The rows are grouped in 2 ways, from coarse to fine. Each group lies inside one group of the grouping before and may be the whole of it. The rows also spread widely along 2 directions, which tell nothing about the answers.
(in the rows, 128 means zero)
Some rows, each with its group in each grouping after it:
[151 119 147 167 112 149  98 186 110  84 150 192 132 125  91 103 154 155
 165 131  70 140  97 149 148  89] -> sebat z_604
[154 105 138 170 128 146  96 139 136  93 132 188 124  87  92 124 131 166
 145 103  83 140 108 154 151  91] -> gomif z_617
[151 102 155 148 121 113 110 161 146 113 127 217 128  97 105 107 155 154
 181  92 100 129 110 125 151 113] -> zegi z_513
[115 147 103 171 142 139  98 146 138  94 136 192  99  93 122 100 150 148
 115 137  84 141 119 177 128  86] -> zegi z_537
[123 125 121 169  94 138  87 147 128 121 146 206 135 111  91  96 163 135
 155 115 104 160  88 138 145 107] -> sebat z_396
[124 115 114 158  95 113  79 161 114  98 153 190 123 107  91 125 155 138
 162  90  87 133 108 142 137 124] -> Porad z_524
[119 104 126 159  81 102  84 144 125 117 155 204 128 100  91 118 168 117
 168  73  87 140 111 139 136 137] -> Porad z_821
[145 105 136 164 113 145  81 123 142  94 138 191 113  94  84 113 128 150
 136  94 110 130 105 154 146 106] -> gomif z_764
[146 113 140 176 111 140  88 156 126  93 151 186 132 114  92 101 160 129
 157 119  92 139  95 134 144 105] -> sebat z_552
[149 114 130 164  95 156  93 175 119 105 140 203 137 110  89  94 150 157
 179 120  84 144  88 146 137 101] -> sebat z_396
[128 122 125 167  98 150  87 156 128 105 148 203 125 107  87 100 158 145
 157 123  96 152  91 143 143 102] -> sebat z_396
[144 120 143 173 117 149  97 184 106  87 149 193 127 119  93  96 159 152
 166 123  72 146  93 148 148  93] -> sebat z_604
[111 112 117 156  83 113  84 145 119 112 157 197 130 103  89 122 158 122
 158  84  81 142 116 150 134 128] -> Porad z_821
[161 116 130 169 116 158  93 152 132  73 139 178 110  93  89 116 124 170
 141 119  96 124 114 162 150  92] -> gomif z_764
[129 105 116 159  94 108  83 171 123  95 156 183 123 116  90 127 153 147
 169  87  83 131 106 140 136 123] -> Porad z_524

New rows, each followed by its group in each grouping:
[134 129 106 170  94 130  90 178 110  77 160 176 113 106 111 129 155 141
 153 118  61 126 128 168 132 103] -> Porad z_821
[174  81 159 155 117 143 102 155 126  98 138 208 141  94  84 121 120 178
 187  85  90 135 101 127 157  92] -> gomif z_617
[131 101 117 152 101 110  78 172 113  98 162 186 122 114  96 120 154 145
 165  81  87 130 108 132 135 123] -> Porad z_524
[168 100 146 156 113 151  95 155 136  79 140 189 123  97  87 112 120 174
 170  95  95 123  99 145 154 102] -> gomif z_764
[138 111 113 158 101 121  83 178 113  86 161 175 126 116  97 125 146 148
 165 101  76 126 115 149 134 111] -> Porad z_524
[177  66 174 145 106 139  90 163 140  97 141 215 150 105  71 113 117 179
 209  65 106 127  92 113 157 120] -> gomif z_764
[120 113 149 168 108 128  90 143 125 120 143 211 140 119  83  94 172 124
 155  98  95 170  84 131 146 120] -> sebat z_604
[142 137 111 176 131 160  97 134 133  84 137 171  94  80 105 128 121 162
 104 138  81 136 121 176 143  67] -> gomif z_617
[147 105 139 154 115 143  82 125 142 100 138 193 122  92  80 114 133 155
 144  91 115 134 100 146 152 112] -> gomif z_764
[166  83 174 157 105 143 100 201 106  93 147 219 147 128  86  92 150 160
 225  98  71 138  82 115 157 108] -> sebat z_604
[133 120 113 163  93 129  96 173 115  90 160 186 117 102 103 124 153 133
 154 103  70 124 125 164 133 112] -> Porad z_821
[176  75 164 166  97 140  94 199 123  89 155 203 149 119  86  97 154 152
 221 101  78 134  82 106 157 108] -> sebat z_552
[158  97 140 163 125 145  91 140 133  98 131 196 129  89  95 121 132 162
 157  97  96 136 110 146 150  95] -> gomif z_617
[131  96 144 160 125 130  88 104 138 128 121 208 128  81  77 124 139 144
 144  79 106 162  97 136 159 114] -> gomif z_617
[153  81 175 160 101 128  95 181 110 117 145 226 163 124  76  94 162 147
 212  86  87 150  78 103 157 119] -> sebat z_604
[139 126 123 162 145 138 110 170 129  94 146 201 111  97 117  99 144 161
 162 120  86 138 117 157 142  84] -> zegi z_537
[126 118 116 158  91 124  93 169 110  94 163 186 123 104  98 123 157 132
 169  97  78 128 120 154 135 120] -> Porad z_821
[164  86 134 150  92 114  83 208 111  81 163 193 134 125  85 123 134 164
 216  79  72 113 106 122 141 116] -> Porad z_524
[151 122 125 170 130 150  95 135 133  95 129 184 118  92  92 125 127 157
 126 110  88 143 108 159 148  88] -> gomif z_617
[138 132 116 168 151 147 106 169 123  79 144 193 108  96 130 100 141 168
 145 134  79 135 120 174 130  80] -> zegi z_537
[125 121 147 167 107 133  92 157 116 113 140 212 140 116  85  98 172 140
 155 110  88 151  85 134 152 110] -> sebat z_604
[138 105 115 154 101 120  84 179 119  88 161 178 121 110  98 124 152 150
 163  98  80 130 111 145 130 115] -> Porad z_524
[139 117 129 182 113 135  85 151 126  95 149 191 124 110  91 102 160 124
 151 118  83 143  88 136 145 110] -> sebat z_552
[142 122 124 166  95 155  94 172 123 103 140 196 132 122  91  88 153 157
 174 128  92 145  98 148 142  95] -> sebat z_396
[115 101 118 147  93  91  72 144 129 120 151 193 127 101  91 121 168 124
 158  69  95 149 104 135 139 138] -> Porad z_524
[133 120 108 163  98 143  94 180 107  77 161 177 111 107 106 130 148 147
 158 118  63 121 131 171 132  99] -> Porad z_821
[147 110 127 163 138 133 112 174 125 102 141 210 126 102 112 101 140 164
 173 108  87 132 115 148 135  94] -> zegi z_537
[130 111 116 162  85 119  94 155 119 107 164 199 126 106  96 119 160 130
 166  91  81 129 112 147 133 124] -> Porad z_821
[141 124 122 172 104 160  95 179 117  97 146 191 125 112  91  97 146 153
 165 132  86 143 101 148 142  92] -> sebat z_396
[152 115 133 178 105 144  86 175 122  86 151 185 129 110  98 104 160 141
 158 131  79 133  92 140 142  98] -> sebat z_552
[157  93 144 151 128 132 108 181 129 100 144 220 140 105 107 100 146 170
 204  96  87 137 106 132 141  97] -> zegi z_537
[146 104 152 165 104 135  92 174 114 110 142 214 144 117  81  94 158 141
 182 101  86 153  81 123 157 108] -> sebat z_604
[135 117 122 164  91 126  94 165 115  99 157 186 124 102  96 120 152 132
 168  96  73 129 119 153 131 118] -> Porad z_821
[135 120 126 158 141 140 101 160 134  98 143 206 126  94 114  97 149 151
 161 106  85 138 118 150 137  90] -> zegi z_537
[146 104 145 169 104 131  81 168 129  91 145 199 134 113  87  97 163 135
 177 110  94 142  85 122 148 106] -> sebat z_552
[160  95 147 165 120 148  97 141 135 102 135 196 130  91  89 120 125 168
 158  93  97 136 100 140 153  95] -> gomif z_617
[160 107 135 166 131 156 100 152 124  88 136 182 115  94  94 131 123 172
 149 118  81 133 116 152 149  88] -> gomif z_617
[148 100 145 166 100 132  88 163 125 106 144 197 141 115  87  95 165 129
 181 100  90 136  79 119 154 115] -> sebat z_552
[139 117 131 171  93 149  87 169 121 111 138 204 130 114  96  92 156 151
 172 126 102 149  91 138 143 103] -> sebat z_396
[187  72 160 155 117 147  93 176 132  79 143 200 137  98  76 111 115 190
 198  93  89 114  98 128 155 102] -> gomif z_764
